Each cloud of rows lies close to a flat space through zero, with a little noise off it, and is much wider in some directions of that space than in others. After each cloud: how many dimensions does that space have?
In the rows, 128 means zero.

[[108 121 218  87  78  84 124 165  59 112 122 111  95 130]
 [139 135  85 147 146 159 137 108 166 134 123 142 148 131]
 [159 108  96 168 139 154 155 114 112  96 120 126 150 161]
 [117 136 111 114 130 112 121 153 147 151 133 123 104 129]
 [132 135  51 144 148 143 140 148 186 157 128 130 113 149]
 [144 124  98 154 146 152 137 105 141 119 129 133 151 134]
 [124 132  91 139 164 128 112 113 163 151 143 131 134 110]
 [124 123 125 123 129 109 127 150 122 135 134 118 108 136]
 [118 126 137 122 143 106 105 120 121 135 147 120 127 106]
 [135 132  84 140 130 146 144 138 159 137 119 135 124 148]
 [122 126 152 115 114 111 129 146 105 125 128 121 114 133]
 [127 132 151 115 107 133 134 131 124 123 116 133 128 129]
 [119 131 125 119 136 111 116 134 135 143 136 124 117 121]
 [128 121 152 120 105 122 138 147 100 114 119 121 117 143]
 [135 123 182 119  91 142 143 122  89  97 108 134 141 139]
 [124 130 121 127 138 123 121 122 137 137 135 128 127 120]
 [143 110 196 127  79 140 154 125  57  73 104 128 141 156]
 [121 131 117 123 133 120 124 140 142 144 132 126 115 126]]

4

[[100 155 120  78  84 186 121 196 151 101 162  80 130 119]
 [105 121 127 144 114 181 125 187 120 117 187 100 113 138]
 [136 112 111 156 135 221 124 207 123 111 153  66 129 179]
 [116 134 120  84 109 102  95  85 136 118 108 165 136  90]
 [112 131 117 152  83  96 129 121 116 128 167 126 120  86]
 [183 102  99 186 126 108 145 113 106 135 134 103 174 151]
 [ 95 121 124 194 100  91 128 118 104 133 161 124  58  84]
 [181 155 132 119 129  91 175 118 158 151  81  80 178 154]
 [130 124 146 195 144 125 164 150 124 155 164 106 124 143]
 [136 125 114  95 106  74 168 126  72 108 128 119  84 128]
 [118 120 144 131 164 139 109 107 132 135 114 171 126 133]
 [111 132 134  58 117 100 126 104 117 113 145 182 150 104]
 [153 134 123 117 126  91 153 113 119 131  99 115 128 136]
 [ 97 122 118 141 109 170 128 184 102 104 169  95  69 130]
 [ 93 113 113 127 105 159 100 154 106 105 176 135  98 109]
 [160 137 123 157 121 111 159 138 137 142 120  84 149 144]
 [112 129 140 125 129 142 152 168 101 121 164 117  90 141]
 [ 93 106 113  77 111 161 126 172  66  81 183 143  72 135]]

7

[[126 137 134 128 130 170 122 118 137 113 131 141 126 131]
 [129 147 140  98 116 160 109 126 118 119 152 148 138 156]
 [126 130 135 135 129 160 120 122 131 122 135 133 131 130]
 [127 111 117 180 145 117 148 125 164 131  83 115  88  69]
 [135 109 112 168 148  89 155 128 146 137  90 101 101  80]
 [126 138 133 121 129 162 117 122 124 122 135 144 130 140]
 [122 128 127 113 119 118 128 134 114 131 141 127 138 142]
 [134 110 115 154 138  88 146 131 137 137 103 110 110  87]
 [130 121 129 129 122 128 131 123 131 132 130 125 122 123]
 [134 112 114 163 141 112 144 130 143 135  99 116 105  83]
 [121 130 127  56 110  56 117 145  69 147 185 117 184 199]
 [122 148 146  71 117 126 107 140  94 129 172 141 167 192]
 [137 106 115 181 142 105 155 123 153 134  86 114  95  71]
 [127 134 134 105 113 128 122 132 105 128 152 132 146 159]
 [135 124 126 191 139 188 137 111 174 112  86 143  77  71]
 [130 118 118 115 123  74 134 142 102 139 137 112 145 137]
 [130 111 111 138 132  82 151 137 130 133 119 105 122 105]
 [131 124 128 130 137 118 131 133 125 133 122 116 130 121]]

2

[[182  80 155 197 185 146 161 127 107 140 135 160 126 110]
 [149  90 120 134 185 106  74 160 125  98 131 145 122  83]
 [131 112 141 137 157 120  83 154  85 114 130 152 143  88]
 [ 99 136 104  91  89 127 133 136 163 107 134 110 138 127]
 [ 86 148 112  77 107 108  71 147 129 107 123 117 144 120]
 [ 65 186 119  69  47 130 120 122 123 131 123 102 151 152]
 [143 121 130 147 132 137 156 118 136 138 130 128 122 137]
 [135 123 122 124 151 114 103 132 137 125 121 127 120 130]
 [147 132 119 131 148 118 123 121 133 129 127 124  97 130]
 [176  79 152 190 183 141 153 131 114 137 134 156 127 111]
 [129 138 112 111 135 113 109 123 148 125 120 115 107 140]
 [ 89 160 110  82  86 119 116 123 155 124 120 102 132 153]
 [115 138 117 113 103 131 136 131 134 117 135 121 130 120]
 [145 101 144 163 137 146 159 131 116 132 139 145 140 116]
 [138 135 113 126 115 133 170 104 173 137 128 108 103 157]
 [142  86 156 159 177 126  95 154  93 121 125 164 158  97]
 [149 119 135 149 148 131 139 124 120 134 130 136 117 125]
 [121 145 118 110 125 115 101 132 116 121 127 124 119 120]]

5

[[141 134 134  57  84 138 126 129  70 151 138 163 123 102]
 [130 150 111 128 145 131 151 160  91 164  94 141 119 165]
 [139 166 141 147 191 136 178 224 199 123 131  82 121 153]
 [150 150 119  71 135 109  82  93 117 125  77  99  97 162]
 [111 124 101 171 110 173 139 171 143 169 170 129 122 100]
 [129  97 173 169 112 131 194 168 109 127 147 177 144 147]
 [118 109 186 107 162 153 165 122  84 128 138 123 201 140]
 [ 69 144 140 131 143 163 157 126  67 173 210 162 171  82]
 [ 89 195 108 169 116 148 152 161  70 177 212 227  72 132]
 [ 67 160  92 148 131 151  85  39  92 115 154 187 148  54]
 [150 169  61 188  98 173  92 138 152 123 170 160 154  98]
 [171 107 113 130  96  94 160 196 141 134 178 122 160 142]
 [150  86 137 121 107 151 124 156 172 134 125  78 114 121]
 [142 167 223  73 179 109 163 172 116 142 179  68 197 160]
 [123 105  62 160 103 151  96 146 176 157 150  92 104  98]
 [170 225  16  64 174  71  43 125 196  91  37  77  24 169]
 [132 144 135 147 102  99  80  56 136  94 101 143 127 105]
 [137  82 131  88 136 138 167 141  94  98 138 160 133 163]]

11

[[ 94 161 115 100 162 136 173 134 139 181 178  68 161 156]
 [ 67  83  87 123 165 129 171 165  71 143 117 140 141 115]
 [133 148 198 121 129 166 135 107 155 116 113 142  94  92]
 [156 117 153  55 146 172 153  94 133 147  57 154 178 120]
 [143 130  96 112 100  69 104 113 104 105 128 112 164 111]
 [154  75  81 137 179 173 190  85  89 138 124  97 128  99]
 [129 173 126  96  86 147 111 131 175  75 111 114 114 151]
 [157 150 142 125 127 165 112 120 186 125 153 115 113 175]
 [103 140 123 137 170  92 151 190 100 106  90 152 133 126]
 [134 143 118 104 117 147 155 185 112 104  59 158  99 150]
 [165  95 114 122 113 133  87 101 123 138 139  97 129 140]
 [162  71 144  77 145 194  91 130 122 179 106  97 131 145]
 [104 159 144 185 149  92 144  77 143 133 112  94 131 160]
 [138  73 105 137 133 132  88 108 135 141 155 155 149 156]
 [151 169 165 100  88  85 101 118 153  73 143 126  79 175]
 [132  85 117 141 177 125 138  90  98 129 148  92 136  96]
 [188 137 125 184 104 143  91  95 169  95 238  96  81  75]
 [ 82 136 105 101 124 151 102 131 156 120 165  51 134 148]]

12

[[154 112 135 118 151 111 110  99 106 125 113 139 138 130]
 [142 127 137 118 164  98 115 107  90 114 107 140 122 120]
 [121 129 142 133 145 126 149 138 114 140 100 115 141 109]
 [209  94 119  74 144  95 144  72 103 171  50 146 190 137]
 [128 137 122 123 147 100 105 118  99  91 140 152  94 133]
 [117 134 114 135 106 139  95 128 144  95 182 142  96 149]
 [107 144 117 131 113 135 147 150 140 127 132 123 120 125]
 [196  92 135  92 156 103 132  79  96 161  63 137 181 127]
 [104 135 163 143 173 120 184 156  98 162  60  94 155  75]
 [126 128 149 137 164 115 125 125 102 125 111 120 132 108]
 [134 101 132 146  92 173  66 112 170 113 212 130 122 156]
 [140 135 131 106 157  96 174 130  93 154  52 125 152 105]
 [146 106 106 129  62 176  81 113 193 124 210 137 126 176]
 [113 154 116 122 139 104 157 145 109 121 102 135 109 121]
 [139 105 101 133  35 198  97 128 223 143 215 123 139 175]
 [205  95 107  81 128  99  90  58 110 128 114 167 148 162]
 [137 124  82 121  30 181  95 126 217 124 223 142 114 189]
 [164 105  98 114  62 164  80 101 186 124 199 148 133 180]]

4

[[193 132  77 124 158 142 137 129 164 161 165 120  96 164]
 [109 135  67 154 146  87  84  95 203  89 129 121 114 149]
 [177 108  91 106 124 210 137  71 123 170 160 124  54 213]
 [145 176 215 112 116  77  44 135  95 102 163 192 185 115]
 [152 164 145 134 142  35  79 180 200  82 161 144 177  86]
 [187 144  81 133 142 124  97 126 200 129 181 126  90 172]
 [164 159  95 149 149 136  74  56 158  95 184 188  53 206]
 [ 89 145 198 164  66 152  76 147 122  83 144 166  80 126]
 [167 167 184 167 105 144  87 217 136 133 193 168  77 117]
 [157 117  46 127 151 153 114 108 166 175 141  79 101 181]
 [138 162 126 169 141  89  76 196 160 128 158 129 129 104]
 [150 121  71 111 138 114 110  90 199 115 141 105 121 166]
 [115 125 139 142 116 137 129 161 118 141 121 116 127 110]
 [ 77 116 211 141  80 173 159 200  40 156  91 117 142  66]
 [ 96 110 169  86 126 121 176  82  62 113  84 146 183 100]
 [131 140 103 149 132 160  78 101 104 155 148 139  85 182]
 [133  97 164  54  76 150 131 128 121 160 113  75 189 126]
 [117 127 115 135 156 108 145 145  95 155 103 118 162 104]]

7

[[135 126 131 128 123 131 122 122 130 137 132 145 127 118]
 [ 85 122 139 154 131 120 118 154 129 133 129 149 134 150]
 [125 126 132 130 122 128 119 125 130 141 130 146 127 123]
 [139 106 142 150 159 133 146 163 114  95 169 124 130 119]
 [108 135 123 130 126 121 126 129 132 132 112 121 129 145]
 [174 136 116  96 115 136 131  93 132 133 120 112 119 105]
 [151 115 136 129 130 131 122 130 125 134 151 151 121 106]
 [135 119 129 132 139 116 132 147 128 122 136 111 121 143]
 [148 130 121 110 116 118 121 114 135 143 115 118 117 134]
 [152 141 113  97 116 121 128 101 136 132 104  93 120 134]
 [120 140 121 116 109 116 114 114 141 151 100 125 124 146]
 [120 123 133 136 129 127 123 135 128 133 133 144 128 127]
 [ 78 133 126 145 132 103 122 158 136 128 103 104 128 184]
 [167 141 112  86  93 105 104  92 148 175  96 112 102 138]
 [231 135 103  66 117 134 145  78 134 121 125  70 108  96]
 [117 124 128 134 134 110 128 148 133 128 121 108 123 159]
 [169 157  98  70  91 121 120  67 147 154  75  86 113 136]
 [187 135 114  90 115 145 137  86 128 126 127 109 123  92]]

4

[[102 113 179 213 156  88 145 143  87 166 138 126 145 170]
 [129 119 133 133 141 130 122 136 120 136 123 132 134 136]
 [138 127 140 123 130 132 118 140 125 128 128 127 133 153]
 [143 130 140 125 143 135 121 156 122 142 122 130 145 162]
 [151 134  95  81 141 150 122 149 141 141 115 135 139 116]
 [110 109 148 155 131 119 122 114 113 117 128 130 117 129]
 [139 153  82  92 127 134 149 139 152 153 126 129 137  93]
 [136 118  90  88 137 149 118 125 141 125 111 137 123  91]
 [156 132  61  45 134 169 114 133 161 122 104 139 126  78]
 [133 118 110  88 107 152 102 104 144  79 121 131 102  99]
 [147 154 103  88 113 143 133 137 150 127 131 125 132 119]
 [128 116 139 130 137 131 117 132 119 123 123 131 128 143]
 [140  84 141  91 132 166  64 116 121  67 102 139 105 139]
 [146 165  48  73 135 140 165 146 165 176 123 131 148  66]
 [126 131  96  97 108 138 128 103 152 108 127 129 110  80]
 [138 127 127 116 135 137 119 136 129 127 121 129 130 136]
 [117 117 177 169 124 115 119 127 106 115 137 122 126 174]
 [123 127 131 139 128 124 129 126 125 131 131 126 126 128]]

4

[[ 98 125 125 107 137 146 126 106 148 142 156 119 140 120]
 [122  89  93 101 173 150 140  67 141 159  98 104 144 120]
 [143 118 120 129 134 124 125 122 124 128 112 130 123 128]
 [162  80  85 123 143 128 104 109 150 136  68 127 120 109]
 [150 106 100 140 136 121 133 127 123 131  69 112 129 126]
 [107 172 174 135  91 123 121 166 122 108 194 148 119 136]
 [143 127 123 142 122 120 127 142 122 124 106 124 124 130]
 [158 136 120 162 146 110 170 141  79 128  71 112 130 148]
 [145  96  87 135 151 131 140 114 127 142  63  99 138 123]
 [131 151 146 141 111 118 128 156 114 113 145 138 121 137]
 [119 149 156 124 115 126 121 135 126 119 169 151 118 129]
 [146 114 133 115 125 127  98 117 143 122 144 160 110 116]
 [145 136 134 146 109 114 122 158 119 112 118 136 116 131]
 [130  94 100 101 175 147 140  66 137 156 103 117 140 121]
 [107 122 117 121 136 137 137 118 134 139 125 108 143 125]
 [117 125 121 120 137 137 130 116 134 135 127 117 136 125]
 [ 78 168 162 124 104 139 126 151 133 120 200 127 139 131]
 [181  94  96 140 155 110 140 107 108 134  52 128 115 134]]

4

[[119  78 170 126 135 166 157 145 133 177  73 216 138 116]
 [108 135 116 105 117 136 106 132 123 104 115 121 148 149]
 [183 100 109 130 188 120 150 114 138 173 169 155 130 136]
 [ 86 130 145  89  83 116 132 148 101 108  80 144 132 109]
 [ 98 140 151 141 114 108 155 124 150 129 106 125  99 126]
 [111 107  98 114 127 158 160 174  89 141 108  92 178 160]
 [103 118 143 119 160  87 199 118 173 165 122 183  86 122]
 [124 176 135 167  63 114  89 115 124 117 163 135 104  79]
 [142 140 110 125 141 124 110 137 118 117 170 116 112  97]
 [165 148 136 152  95 144  56 136  80  89 140  41 128  93]
 [165 143  99 140 143  93 111 101 140 163 197 129 113 134]
 [ 87 134 138 126 117 141 128 134 148 134 116 176 117 116]
 [107 105 185 166 122 153 173 138 151 159  66 148 109 121]
 [145 131 152 130 104 129  84 110 120 109 108 110 131 124]
 [168 129 119 132 113 133  65 128 101 166 179 149 127  90]
 [153 131  99 134 160 104 130 131 122 163 175  76 114 141]
 [129 135 136 139 120 122 134 118 133 113 120 122 127 129]
 [141 154 112 159  98 103 128 114 127 138 167 112 126 129]]

9

[[ 94  99 129 142 128 135 132 129 145  75 130 129 100 129]
 [116 114 118 133 118 151 138 136 162 127 153 142 155 151]
 [134 117 111 134 136 129  94 135 102 129 123 149 142 142]
 [ 56  96 122 140 110 157 147 139 138 125 155 132 184 125]
 [145 164 107 112 129 109 126 114 140  81 103 114 104 113]
 [160 132  72 117 152 150 154 134 187 113 191 161 177 129]
 [139 124 119 137 150 124 113 136 117 139 134 144 149 135]
 [105 118 128 109 126  98 116 161  76 176  70 138 114 156]
 [147 130 115 114 139 130 111 122 144 135 109 140 118 150]
 [110 121 156 127 126 118 129 133 124 153  87 117 107 146]
 [130 103 157 148 101 105 134 130  55 137 103 116  89  94]
 [ 84 100 135 108 147 120 141 124 111 127 104 114  89 113]
 [135 164 172 118 131 129  79 103 106 142 113 104  99 136]
 [ 97 128 221 186  76 138 118 163 123 151 145 124 112 177]
 [160 147 166 157 136 142 121 114 142 121 176 121 121 116]
 [139 169 107 103 146  94 135 119 120 107  98 108 115  93]
 [ 72  96 139 116 121 145  99 143 100 122 132 140 104 159]
 [153 145 133 120 115 142 117 127  95 153 181 136 148 116]]

10

[[125 129 121 127 130 137 119 129 125 124 132 129 137 134]
 [124 145 113 125 129 139 115 135 127 112 135 124 136 133]
 [132 100 143 125 133 141 149 122 127 150 118 138 129 121]
 [130 123 135 128 126 120 140 123 133 133 128 126 123 125]
 [139 161 108 127 113 130 167 135 128  95 144  83 136 122]
 [129 128 120 129 129 139 140 131 127 122 129 120 137 125]
 [144 128 117 128 122 153 179 131 128 121 135 100 151 118]
 [120 104 144 128 134 133 110 125 128 149 119 158 125 131]
 [134 158 115 131 114 113 151 133 133 101 136  89 121 124]
 [141 112 137 130 123 133 184 123 133 132 125 105 134 109]
 [119 148 119 132 122 111 106 130 128 118 133 125 118 137]
 [139 135 110 129 129 158 168 131 127 117 134 102 154 123]
 [119 100 133 131 142 145  84 128 122 155 122 178 134 143]
 [127 140 121 128 126 128 114 130 128 123 134 129 130 134]
 [122 111 128 128 137 135 112 126 128 147 123 151 133 133]
 [104 139 145 128 131  81  38 127 131 132 124 169  86 143]
 [139 139 124 128 118 125 158 127 129 116 132  98 127 118]
 [120 126 125 129 133 133 111 130 127 132 125 144 136 138]]

3

[[103  28 150 171 148 107 153  85 146 165  79  92 117 148]
 [119 142 143 123 150  98  96 124  85  84  97 141 147 136]
 [182 133 142 118 153  93  96 111 143 126 118 142  81 130]
 [ 93 124 151 147  73 147  70  74 138 150 158 113 120 134]
 [103 103 180 166 103 142 138 103 142 119 131 158 169  88]
 [ 94 192 152 138 131 153 124 128 154  81 143 142  76  88]
 [105 129 173 153 122  92 127 136  98 174 156 128  79 161]
 [144 115 102  85 165 188 204 146 137 165  96 105 179 154]
 [152 141 157 199 141 120  69 108 100  94 163 146  94 142]
 [192  68 119 164  52 130 126  99 118 100 140 137 144 152]
 [123 113 132 146  98 142 140 112 116 125 110 145 182 117]
 [108 178 103  93  81 133 148 140 126 152 146 128  81 146]
 [111 149 135 137 111 147 115 126 129 127 125 118 139 110]
 [146 133 124 172 157 114 168 134 129 200 112 133  79 141]
 [119 144 141 104 139  79  86  96 109 161 114 132  78 167]
 [100  85 121 117 138 117 169 125 144 133  95 130 155 114]
 [ 75 144  97  88 114 172 180 116 157 167 131 137 137 125]
 [119 211  75  64 120 156 173 221 110  98 139 124 164  98]]

12

[[ 79 129 122 126 129 169 127 128 208 144 131 149 126 142]
 [160 140 121 113 118 104 163 108  80 111 147 114 116 117]
 [141 123 133 145 136 107 120 143  93 131 120 126 140 117]
 [169 154 120 120 130  97 148 110  63 116 138 101 123 111]
 [128 119 134 141 133 122 119 141 119 130 112 134 141 119]
 [ 77 152 125 110 123 173 137 102 218 137 153 146 121 159]
 [136 108 127 153 135 126  96 152 124 120 105 130 160 102]
 [103 124 139 138 142 144 105 150 171 134 112 136 140 127]
 [ 75  97 142 155 143 171  81 154 221 140  94 164 156 137]
 [111 128 132 122 128 140 135 118 160 132 129 132 118 139]
 [190 125 133 137 133  81 125 154  12 105 118 112 143  91]
 [124 138 121 118 122 141 147 115 140 136 143 123 125 130]
 [104 103 142 154 144 146  83 164 159 133  97 146 150 116]
 [ 88 103 128 135 142 161 107 137 190 147 118 157 134 145]
 [144 114 134 149 138 122 110 147 108 123  97 131 150 107]
 [100 128 131 120 125 138 128 105 166 144 136 125 116 135]
 [156 140 124 121 123  94 148 118  76 111 133 112 118 117]
 [130 130 127 120 126 137 144 109 137 136 136 115 117 137]]

2

[[124 164  97 137 126 106 145  53 123 101  90 153 115 119]
 [141 145 115 145 125 130 147 138 135 124 111 134 101 132]
 [ 99 142 131 122  84 145  98 152 128 112 110 149 144 125]
 [145 144 129 161 181 119 114 143 123 145 100  94  80 125]
 [134 145 109 150 168 106 129  97 121 146 103 125 112 114]
 [ 93 129 137  96  91 137  97 148 120 102 134 150 163 115]
 [119 154 126 141 143 121 112 117 119 121 104 120 116 115]
 [119 153 128 122 121 137 124 190 126 116 125 131 128  98]
 [139 117 140 140 132 123 132  62 122 128 137 111 130 165]
 [137 123 146 146 175 128 117 147 130 153 133  80 106 118]
 [145 139 146 123 120 139 151 143 112 115 160 121 152 145]
 [133 121 140 150 118 140 121 124 127 149 129 122 132 156]
 [127 149 124 143 113 138 135 144 130 128 117 132 122 121]
 [113 101 137  91 129 117 106 108 123 100 139 130 137 131]
 [149 125 114 125 124 121 157 110 122 119 136 148 128 149]
 [133 150 135 134 167 121 120 158 103 136 133 111 132 109]
 [126 125 132 114 155 115 130 110 132 115 131 108 113 109]
 [146 165 112 161 157 114 171  75 128 150 124 113 124 111]]

8

[[ 94 109 122  81 117 137 140  96 104 113 153 112 139 137]
 [102 139 124 125 121 138 141 111 108 136 166 125 108 124]
 [152 112  92 143 145 145 110 141 144 144 131 158 162 110]
 [148 128 107 125 134 122 121 127 155 131 158 140 150 140]
 [155 132 110 139 167 125 120 131 151 140 158 132 149 166]
 [109 126 130  78 162 113 131 118 108 131 139 102 129 178]
 [161 139 144 159 134 108 113 156 144 113 111 114 118 137]
 [104 119 112 145 103 127 136 140 117 122 142 118 133  96]
 [149 136 118 140 137 109 138 141 143 132 131 133 132 148]
 [137 118 121  55 110 118 158  97 121 123 121 155 121 128]
 [160 148 102 146 169  73  94 193 134 131 156 113 116 148]
 [ 73 120 156 110 120 124 185 103  90 114 141  84 100 164]
 [ 90 119 131 134  81 144 142 124 142 125 118 134 138  57]
 [169 156 118 117 127 126 123 116 138 136 124 145 132 142]
 [142 131 137 122 124 112 149 145 139  99 109 101 124 113]
 [ 84 110 112  95 115 132 101 125 132 136 133 132 163  96]
 [148 138 115 116 132 121 119 128 131 119 143 119 138 140]
 [120 124 151 157 139 133 102 132 113 125 140 111 113 149]]

11
